The same things were measured in two ways. Each way mixes the same 13 hidden numbers, adds some noise and spreads widely along 7 directions of its own, which tell nothing about the thing.
(in the rows, 128 means zero)
Some things both ways: the first way, then the second way.
[143 127 187 138 106 114 152 183 128 108  68 179 128 154 152 136 183 112
 142 189 154 119 144 121 113]
[126 127 194 104 132  95  30 158 106 161  98 147 100  78  91 112  92  96
 108 181 105 121 120 105 104  99]

[152 101 127 152 133 150 132 107 102 140  95 122 112 118 140 128  95 159
  98  90  91 105 113 153 101]
[100 119 186 157 131 164  84 134  64 127 125 127 133 115 154 156 112 145
 166 143 141  93 126 127 115 154]

[125 113 130 104 106 110 114 150 159 118 140 127 111 193 112 133 145 116
 158 114 141 139 201 104 165]
[ 92 149 174  93 149  72  28 137  86 201  81 157 118 114  82 132 116 106
 142 131  97 135  96  99 135 114]

[115 131 144 107 109 108 102 124 166 125 117 129 129 157 135 160 155  94
 116 102 166 178 120 104 184]
[145 120  75  89 109 132 178 134 138 141 137  78 170 146 166 141 147 170
 104  87 129  93 120 162 166 166]

[ 88 184 110  81 136 119 142 101 113 154  91 169 149  90 137 128 128 140
 106 128 124 133  93 155 176]
[161 100 126 149 107 121 153 104 137 130 100 113 109 112 107 100 134 133
 114 153 140  74 170 126 113  88]

[108 112 101 115 125 143 140  88 111 160 128 131 103 110 125  94 115 145
 131 112 100  93 131 126 111]
[158 108  86  96 103 123 188 140  93 129 142  93 167  88 156 141 124 109
  74 145 108 136 142 116 160 104]

[134 141 162 138 143  90 136 131 118 123  81 132 142 164 160 150 105  91
 116 122 160 141 106 142 157]
[149 150 118 137 114  97 130 111 177 152 155 112 131 142 116  90 138 162
 138  84 114 117 167 149 120 153]

[116  87 124 144 130 114 158 157 154 116 143  75 137  67 141  95 114 130
 157 153 131 131 181  91  95]
[108 134  84  98 106  15 194 117 191 143 140  95 179 122 133 146 216 175
 106  80 125 180  52  95 137 117]

[ 75 175 126 111 141 112 109 125 120  90 143 136 127 182 117 161 153 133
 122 190 135 180  72 138 186]
[164 133 138 136 127 172 159 113 158 114 132 148 149  98 118  97  91 113
 128 137 112  83 154 133 137 103]

[170 104 164 126 122 107 111 129 126 110  89 157 133 180 147 165 160 100
  92 124 147 146 172 131 148]
[114 137 175 106 132 142 109 139 117 121  93 116 142 101 152 153 150 133
 146 132 147  55 120 149 138 168]

[136 103 137 144 121  98 143  86 105  91 105 178 133 158 141 149 118 136
  89 193 142 163 156 175 131]
[144  89  96 117  77  67 183 107 168 137  94 106 145  87 101 131 151 133
  80 158 159 117  80 124 141  62]

[126 130 113 111  60 172  66 162 121 141 175 110 120 152  66 143 157 143
 106 128 103 121 104  91 103]
[131 105 143 117 134 114 107 142 135 175  54 175 143  94  91 117 135 161
 139 143 150  87  94 124 128  95]

[135 113  88 125  97 127  79 137 155  89 163 123 120 158  89 182 113 132
 113 186 171 166  99 120 147]
[139  98 121 178 113  99 106  85 141 169 129 160 118 125  88  84 125 170
 108 144 101 131  66 118 130 104]

[126  96 169 125 173  62 167 129  88  89 102 116 121 187 154 145 135 111
 118 167 161 144 119 182 145]
[123 108 129 124 130 143 125 127  79 146 100 102 147 128 148 143 104 149
 159 114 164  82 159 193 160 148]

[146 124  94 103 102 137  73  90 119 129 161 133 106 160 102 161 132 127
 108 137 119 155 129 131 140]
[ 81 109 123 103 118  41 125 162 108 171 102  58 167 148 137 187 122 200
 161  85 179 158  95 157 125 147]

[129 140 141 168 127 158 116 127 178 136 123 114 144  67 185 142 110 103
 117 127 116 113 188  83 131]
[119  80 126 150  78  38 124 157 118 161 132  89 116 142  76 131 132 225
 143 115 173 131 109 170 117 153]

[176 112 145 101 128 146  68 158 115 126 102 114 128 109 114 160 168 108
 117 122 124 133 133 103 127]
[126 142 130 135 116  76 174 120 178 141  88 101 182 107 152 138 159 169
 137 107 141 142 140 128 126 108]

[150 125 114  83 117 109 106 105 117 118 156 183 122 195 111 166 149 120
 107 171 159 133 166 160 163]
[137 128 154 118 140 121 122 124 139 130  61 153 139  91 106 108 146 138
 119 159 130  76 112 106 137  94]

[153 105 107 102 122 105 112  76  99 131 102 140  71 215 142 160 122 106
  87 132 127 113 153 133 134]
[163 148 101  98 127 124 124 144 121 145 176 107 149  83 147 109  90 102
 112 114 114 168 185 151 143 129]

[ 88 132  88  99 153 125 130 101 139 119 121 153  93 149 106 122 150 141
 113 155 101 122 158 118 147]
[145 109  80 123  88  79 209 124 192 149 110 141 181  90 112 113 161 177
 111 122 148 162 119 154 156 106]

[147 133 124  87 123 127  91 150 133 174  92 129 106 100 102 109 179  92
 137  70  99 133 142 120 110]
[141 148 122 138 132  98 126  68 166 138 140 153 150 108 127  93 114 118
 106 131  55 171 145 108 129 124]

[110 136 118 137  99 129 125 109  99 172 129 129 124  99 128  95 105 131
 112 104  94 122  78 174  91]
[155 131 115 137 121 120 147  90 143 108 153 117 135 111 119 112 109 125
  89 145  73 127 105  87 133 123]

[ 77 165 150 146 175 136 157 116 159 143 118 110 151  89 174 113 128 127
 124  67 105 139 114 116 167]
[110 121 158 109 136 100 107 144  72 122 127 100 139 131 130 146 126 142
 123 129 113  93  87 119 144 143]

[135 129 116 163 160 134 125 115 149 137 135 100 117 108 151 113 106 125
 114  94  88 150 142 131 109]
[136 106 118 114 104  43 132 109  83 121 157 101 161  97 123 142  92 124
  83 143  85 171  88 107 141 108]

[136 156 191 114 129 104 156 155  66 113  62 161 156 136 147 156 163 119
 147 180 146 133 133 147 129]
[132 114 126 144 104 128 140 120  88 116 210 124 150 139 143 124 131 165
 106 127  87 107  80 101 128 188]

[156  65 138 143 104 101 152 140 157  88 169  98 104 148 158 159 131 126
 168 188 184 150 172 124 119]
[129 122 125  98 117 193  96 128  76 126  91 149 145 118 145 114 138 140
 114 154 172  48  98 127 168  99]

[141 119 135 130 124 103 167 162 113 111 121 190 140 170 126  93 156 161
 143 166 142 114 129 177 120]
[106 107 144 131  81 175  78 121  78 161 119 187 103 142  88 112 152 157
 137 145 121  66 106 156 172 177]

[156  96 133  83  75 110 119 154 124 143 125 118 134  84 136 156 156 105
 129 140 173 115 128 131 122]
[ 97 117 145 143 139  83  64 128 113 180  64  86  99 153 114 131 148 193
 154 116 170 103 106 145 122 127]

[137  86 135 128 136 145 112 102 122 140 122 103 130 129 105 140 115 127
 126  69 126  99 168 104 136]
[113 144 180 182 157 146 112 101 179 187 123 145 112 124 127 106 122  98
 198  86 102 124 197 171 107 122]

[118 143 172 124 145 113 118 123 143 101  50 149 137 148 148 165 131 100
 104 140 141 172 154 110 182]
[136  74 108 141  96 100 136 129 108 176 135 101 121 131 112 129 100 155
 137 122 149 120 168 181 115 131]

[113 111 171 144 153  82 184 115 103 110  65 144 131 178 151 141  91 121
 136 135 168 124 130 180 156]
[118 109 165 171 131 166  52 102  97 187  78 175  86 151  84  81 118 157
 172 144 155  47 154 159 123 127]

[116 110  52 136 134 131 146 111 153 157 189 118  83 131 112  76  99 142
 173 119 117  78 136 141  92]
[ 94 183 146 105 127  39  95 134 182 162  87 153 163 126  94 104 177 189
 131 106 117 172  76  88 143 121]

Other things, the second way, with their names:
(671): [120 150 159 110 135  76 104 138 115 138 132 144 170 110 149 120 154 165
 148 105 107 131 157 124 112 170]
(594): [107 172 198 117 179  89  82 131 173 138 106 123 138  96 130 129 112 101
 170 108 106 142 151 100  82 102]
(628): [164 110  97 132  74 116 106 103 135 184 123 167 144 113  93  91 100 149
 113 130 132 115 137 130 126  91]
(257): [163 130 114 144 127 135 165  97 144 112 171  99 136  98 161 112 126 101
  86 138  67 141 150 100 123 118]
(645): [150 155 145 124 101 100 101 119 135 138 131 109 144  79 137 123  96  92
  94 151  98 161 144  80 113  68]
(709): [126 142 135 115 148  54  99 109 160 167 130 122 123 107 101 101 102  94
 113 125  74 190 148 101 107  75]
(105): [113 112 159 119 148 118  80 122 103 139  79 162 118 114  93 108 138 151
 118 161 114  87  70 117 150 124]
(358): [121 154 161 139 149 145  94 113 140 127 127 137  97 109 101 109 128  97
 131 136  86 121 110  94 140 110]
(698): [104 106 156  95 118  55 105 159  87 165  82  96 165 114 133 173 118 159
 141 124 159 106 103 138 116 127]
(528): [115 140 165 121 144  96  75 106 100 137 132 138 130 107 125 117 108  93
 117 138  74 144 111 107 134 102]
(215): [138 101 104 111 155 117 143 144  87 147  88 138 155 136 126 103 130 182
 107 134 108 113 127 117 152 111]
(209): [124  81 111 152 117  59  86 124  61 184 157 112  94 112  74 116  84 129
 122 137 125 184 111 157 146 105]
(459): [123  74 132  84 117  88  93 122  99 153  39 127 116  94  94 140 129 119
  92 177 157  70  75 122 135  60]
(730): [165 124 120 140  91 121 114 106 123 144 129 119 124 109 127 104 138 140
 100 137 119  87 135 109 126 110]
(260): [167 140  99 113 145 128 189 136 155  98 195 123 151  97 123  96 110 109
 101 119  69 168 159  92 131 111]
(625): [111 151 142 117 134  65 100 120 150 164 117 155 140 134  87  86 138 145
 124 127 113 151 106  72 111  81]
(666): [139 140 131 138  67 114 111  92 183 154 154 221 128 104  62  54 152 129
 101 146  92 137 102 122 153 104]
(206): [134 113 153 138 133  53 118 129 130 158  77 119 143  98 108 127 125 163
 128 135 117 123 121 128 117 116]
(245): [167 106 165 136 133 124  60 130  67 134 113 176  87  86  59  68  80 113
 112 190 107  72 155 109 117  98]
(572): [162 107  98 138 108 174 155  96 118 146  96 158 130 110 116  84 133 129
  98 167 134  75 165 128 155 102]
(102): [139 133 114 141 119 115 154 113 138 119 149 109 147 103 136 113 123 139
 119 123 118 157 147 145 152 124]
(46): [119 128 155 128 157 104 120 138 148 158 140 146 133 122 111 111 128 122
 151 100  94 131 123 113 106  97]
(111): [140 130 125 148 109  94  95 108 185 187 113 162 103 155  62  56 154 181
 134 106 127  89 118 135 123 110]
(745): [123 154 164 153 135 134 105 136 143 154 130 149 145 132 113  99 104 171
 168 109 115 126 164 154 133 167]
(30): [115 153 101  95 133  65 197 134 151 123 175  82 213 142 162 164 138 166
 143  54 111 160  97  99 127 148]
(702): [108 196 198 108 139  99 103 133 185 113 128 145 154  87 102 133 115 106
 164 114 104 131 116  95 119 138]
(228): [135 141  96 105  85  98 156 124 142 133 154 123 175 116 136 117 145 155
 106 109 132 152 124 134 158 125]
(199): [138  96 158 168 107 150  93 106  77 132 140 112 120 119 140 128  72 139
 153 138 134  87 176 188 122 156]
(509): [ 93 118 143 114 102 141 127 164  91 149 179  54 119 166 170 172 144 133
 171  67 149 103 174 187 128 180]
(138): [118 126 140 137 114  75  96 140 159 157 137 120 126 110 101 124 122 168
 167  95 157 160 132 161 110 125]
(139): [110 155 101  81 108 110 159 154 162 144 150 104 188 138 156 143 152 173
 146  69 155 148 133 146 144 154]
(41): [110 130 123 113 118  92 141 132  88 105 167  95 179 125 160 158 122 174
 118 111  98 160  88 132 161 184]
(583): [146 120 163 105 148 171 114 131  89  90 131 133 127  96 123 121  81  89
 113 167 106  61 130 107 130 113]
(164): [116 152 141 128 120 101 139 147 151 127 160  96 154 129 133 154 140 174
 149  91 113 137  97 102 118 174]
(481): [142 133 162 117 127  57 118 136 144 148 101  95 157  72 130 147 100 108
 102 146 105 137 102  93 106  83]
(777): [102 134 183 156 132 114  27 102 118 180 123 169  88 122  85  90 115 114
 159 135 121 115 118 142 120 116]
(604): [133 115 123 147 127 144 151 119 133 119 116 125 123 121 120  96 141 149
 130 138 149 113 155 140 141  90]
(177): [116 114 111 145 113  44 149 100 141 171  85 122 161 134  98 123 151 198
 109 125 116 136  53 131 168 136]
(241): [123 141 148 126 120  78  85 124 141 164 110 121 129 124 106 120 127 151
 151 105 134 122 137 117 104 115]
(31): [143 145  60 101  81 147 179  97 166 120 171 104 173 142 155 114 136 144
  85 102 114 144 118 130 174 124]
(211): [166 146  88 130  95 127 140 112 140 159  95 142 179 107 133  92 120 178
 126 104 144 126 174 178 181 120]
(621): [145 121 123 131  89  86 125 101 146 180 101 157 140 151  88  69 155 174
 122 117 132  61 150 162 143 133]
(306): [104 139 174 124 131  89  84 145 139 162 147 114 140 108 128 154 100 122
 200  74 149 142 160 165  90 130]
(491): [123 149 129  95 121 142 168 136 152 127 122 112 162 116 156 139 164 121
 127 110 125 102 144 126 148 138]
(489): [120 115 170 160 143 105 151 115 105 146  81 105 149 107 135 165 115 134
 163 129 116  90 147 121 113 137]
(618): [155 136 146 133 126 162 128 121 141 154 121 147 136 119 117 104 100 109
 127 125  80  83 158 117 129 110]
(230): [124  89 158 117 127 137  90 132  32 119 176  74 134  98 173 188  65  93
 139 129 125  96 117 163 120 168]
(114): [151 109 124 139 104 143 128  96 116 134 119 140 156 120 136 105 111 157
 130 134 149  67 142 156 132 133]
(640): [ 74 111 180 160 151  46  69 148 118 185 157 105 106 162  93 148 105 183
 197  81 109 167 113 150  80 185]
(496): [158  92 100 127 103 139 200 112  92  93 157 125 164  97 137 142 114 132
  98 150  94 112 131 109 143 139]
(680): [147 132 139 138  88 166 122 101 136 146 101 159 149 116 124  95 119 141
 147 135 167  51 178 171 140 127]
(608): [110 122 133  97 145  34 111 138 131 138 138  91 152 112 131 149 126 152
 116 111 104 172  87 111 109 134]
(629): [141 124 130 136 128  98 137 104 145 153 141 141 129 109 103 103 124 111
 106 134  71 139 123 108 132 110]
(532): [124 127 133 123 130  91 180 147 137 120 154  78 172  99 163 169 133 137
 140  97 113 155 135 126 118 136]
(529): [108 142 160 147 131 114 122 112 175 135 124 110 137 145 139 134 158 181
 159 103 134  86 106 119  96 175]
(223): [111 136 130  88 124  88  90 162 125 181 118 161 157 126 119  89 158 160
 129 104 145 140 120 157 154 103]
(212): [117 100  95 116 102  68 158 104 141 152 145 142 148 122 106 104 160 143
 121 113 148 150 110 156 148 101]
(255): [104 133 140 108 113 166  80 116  97 157 119 137 120 147 126 132 116 126
 170 105 142  84 176 170 143 162]
(187): [ 88 108 103 112  88  92 120 146 140 185  93 133 142 180  84 123 164 233
 165  88 202 102  88 169 150 145]
(15): [ 98 124 181 107 126  62  51 150  80 155 131  98 142 124 145 159 117 160
 121 129  99 121  76 136 120 190]
(165): [127  93 192 163 158  67  77 124  94 167  94 139  84  77  89 106 129  95
 149 159 136  99 140 127  87  71]
(161): [164 139 132 108 115  66 110 138 148 174  99 148 170  47 113  97  90  86
  90 155 127 172 127  98 125   4]
(239): [105 147 141 102 140 108 112 124 126 158 117 111 141 131 143 133 148 124
 147  95 127 114 140 147 142 144]
(5): [139 117 151 142 120 113  95 113 125 144 113 148 104 106  92  86 119 130
 162 134 165  93 207 170 109 114]
(420): [128 121 128 143 101  88 157 106 151 164  88 127 142 144 109 100 163 176
 157 105 162  76 185 178 133 141]
(596): [135 107 107 124  99  89 107  95 130 179  94 120 100 123  85  98 124 110
 120 132 152 115 156 150 137  62]
(351): [121 119 132 142 101  85 130 134 125 149  81 111 145 118 100 135 131 199
 150 129 179 110 121 155 143 144]
(651): [102 114 169 103 120 104  88 148 102 142  91  93 145 138 148 158 133 169
 147 113 156  63 101 164 128 153]
(479): [127 119 115 147  99 164 132 141 108 114 224 143 116 150 108 112 122 184
 130 109  60 151 129 147 157 230]
(159): [149  78 103 121  63 122 111 124  98 166 101 157 138 112  95 106 117 174
 108 151 165  79 114 176 158 120]
(3): [155  91 130 142  90  88 188 114 135 108 145 130 170 106 128 112 133 151
  84 158 107 104 100  90 107  84]
(226): [117 112 185 152 130 119  76 124  91 155  93 138 117 116 108 128 114 142
 154 150 146  67 113 118 103 122]

Some of these things the first way, each followed by its name:
[190  98 113 148 112 117 115 112  90 108 104 162 102 191 135 146  91 153
 110 158 141 134  81 185 108] | (645)
[120 130 138 124 121 131 129 112 102 154 181  70 128 117 128 128 122 117
 168 102  99 129 186 112 107] | (30)
[106 115  72 131 122 118 136 118 127 136 205 121 111 116 110  82  84 150
 153 188 114 114 160 157  92] | (496)
[179 125  52  83 101 124  88 116 120 141 198 128 109 123 111 146 127 108
 138 190 143 110 182 120  99] | (5)
[129 136 194 138 130 158  96 186 132 103 138  87 163 121 127 158 159 122
 134 141 134 155 134  65 144] | (46)
[ 88 124 122 143  88 134 176 137 107 165 152 104 127  74 144  76 115 148
 163 125 102  66 144 145  73] | (164)
[139 137 155 102 134 123 120 129  94 143 110 148 111 158 133 151 173  94
 154 133 128  83 166 129 131] | (745)
[149 119 141 134 105 144  43 156 107 106 188  91 124 153 125 141 112 103
 118 229 127 149 104  83 116] | (260)
[116 138  77 122  86 142  87  93 167 149 141 128 126 113 104 146  94 120
 120 101 135 152 116 108 149] | (529)
[125 106 114 153 189 128 186 118 152 106 153 117 103 162 143 115 121 143
 165 144 157 107 134 101 120] | (223)
[135 130 163 171 116 141 166  88 133 173 115 130 148 122 165 128  81 109
 129  47 137  96 155 134 116] | (111)
[115 149 132  94  82 141 159 164 159 176  94 109 142  33 155 128 165 120
 160  60 127  91 168  98 122] | (730)
[157 119 186 100 120 149  63 203 160 123 152  90 134 119 125 161 179  73
 152 158 163 140 148  53 149] | (215)
[144 123 149 110 124 111 138 102  89 146  85 144 138 124 147 129 133 127
 100  98 119 143 123 160 130] | (596)
[149 132 183 107 145 138  95 148 105 111  79 131 148 134 144 168 169 118
  85 125 110 142 159 106 160] | (532)
[106 142 155 109 185  99 146 146 104  91  83 117 139 116 143 131 168 128
 120 173 113 180 127 109 140] | (212)
[108 156 127 121 134 136 144 158 123 123 126  93 134 120 135 133 156 157
 116 100  90 142 129 112 127] | (306)
[118  89 110 138 141 115 165 143 110 103 151  77 145  90 127 128  86 140
 131 191 152  86 153 111  98] | (165)
[149 141 142 136 132 144 109 103 129 165  93 137 124 130 140 125 127 111
  67  61  89 147 127 130 119] | (608)
[ 64 142 117 169 159 112 176 159 216  94 106 106 117 130 157 116 120 143
 141 129 133 166 115 104 156] | (159)
[114 134 112 113 107 129 149  83 141 151 163 143 116 127 139 131 136 129
 163 119 127 119 209 128 135] | (187)
[110  97 138 151  84 126 173 154 181 145 158 116 136  63 142  92 150 133
 151 129 131 140 181 117  84] | (459)
[ 99 132 105 114 109 148  96 156 198 138 174 105 121  87 119 126 167 113
 141 125 126 143 150  72 143] | (105)
[104 124 131 164 138 124 220 120 171 160 152 123 138  73 166  95 137 134
 168  71 147  99 158 147  99] | (651)
[122 160  97 158 142 174 124 123 139 134 170 125 148  62 110 120 104 154
 160 165 120 132  97 108  97] | (3)
[ 84 143 136 124 131 123 159 130 131 156  92 113 114  66 155  92 166 135
 155  88  95 158  69 132 116] | (31)
[ 78 155  68 108 113 120 137 161 176 129 163  90 120 100 122 115 114 144
 164 132 136 139 108 109 149] | (241)
[110  80 163 179 136 124 122 152 136 128 124  63 130  94 134 111 112  94
 146 109 122 118 129 111  88] | (177)
[101 155 153 131 177 103 157  87 115 113  76 153 120 172 150 134  96 122
 150 145 131 150 146 146 175] | (625)
[142 145  91 142 132 146 159  77 136 184 109 179 113 137 120 104 125 138
 105  35 111  94 107 161  98] | (15)
[105 149 104  73 109 151  84 118  94 173 133 115 137  91  80 124 140 133
 118  69  83 100 132 121 140] | (489)
[ 99 126 139 125 136  93 136 164 113  92 128 133 140 156 113 117 127 129
 145 207 162 146  98 141 142] | (629)
[101 136  76 144 135 139 139 116 164 131 146 109 104 117 147 120 103 156
  92 107  97 123 120 126 123] | (138)
[105 154 112 124 175 113 119 126 129 134 110 113 144 107 126 111 109 109
 145 114 131 131 104 108 156] | (420)
[120 185  77 125 156 167 142  72 129 169  99 201 114 142 118  98 156 172
 106  51  54 114 127 142 130] | (666)
[154 143 129 121 108 132  81 168  99 117 116 105 126 138 109 153 169 116
 145 148 125 154  71 108 107] | (680)
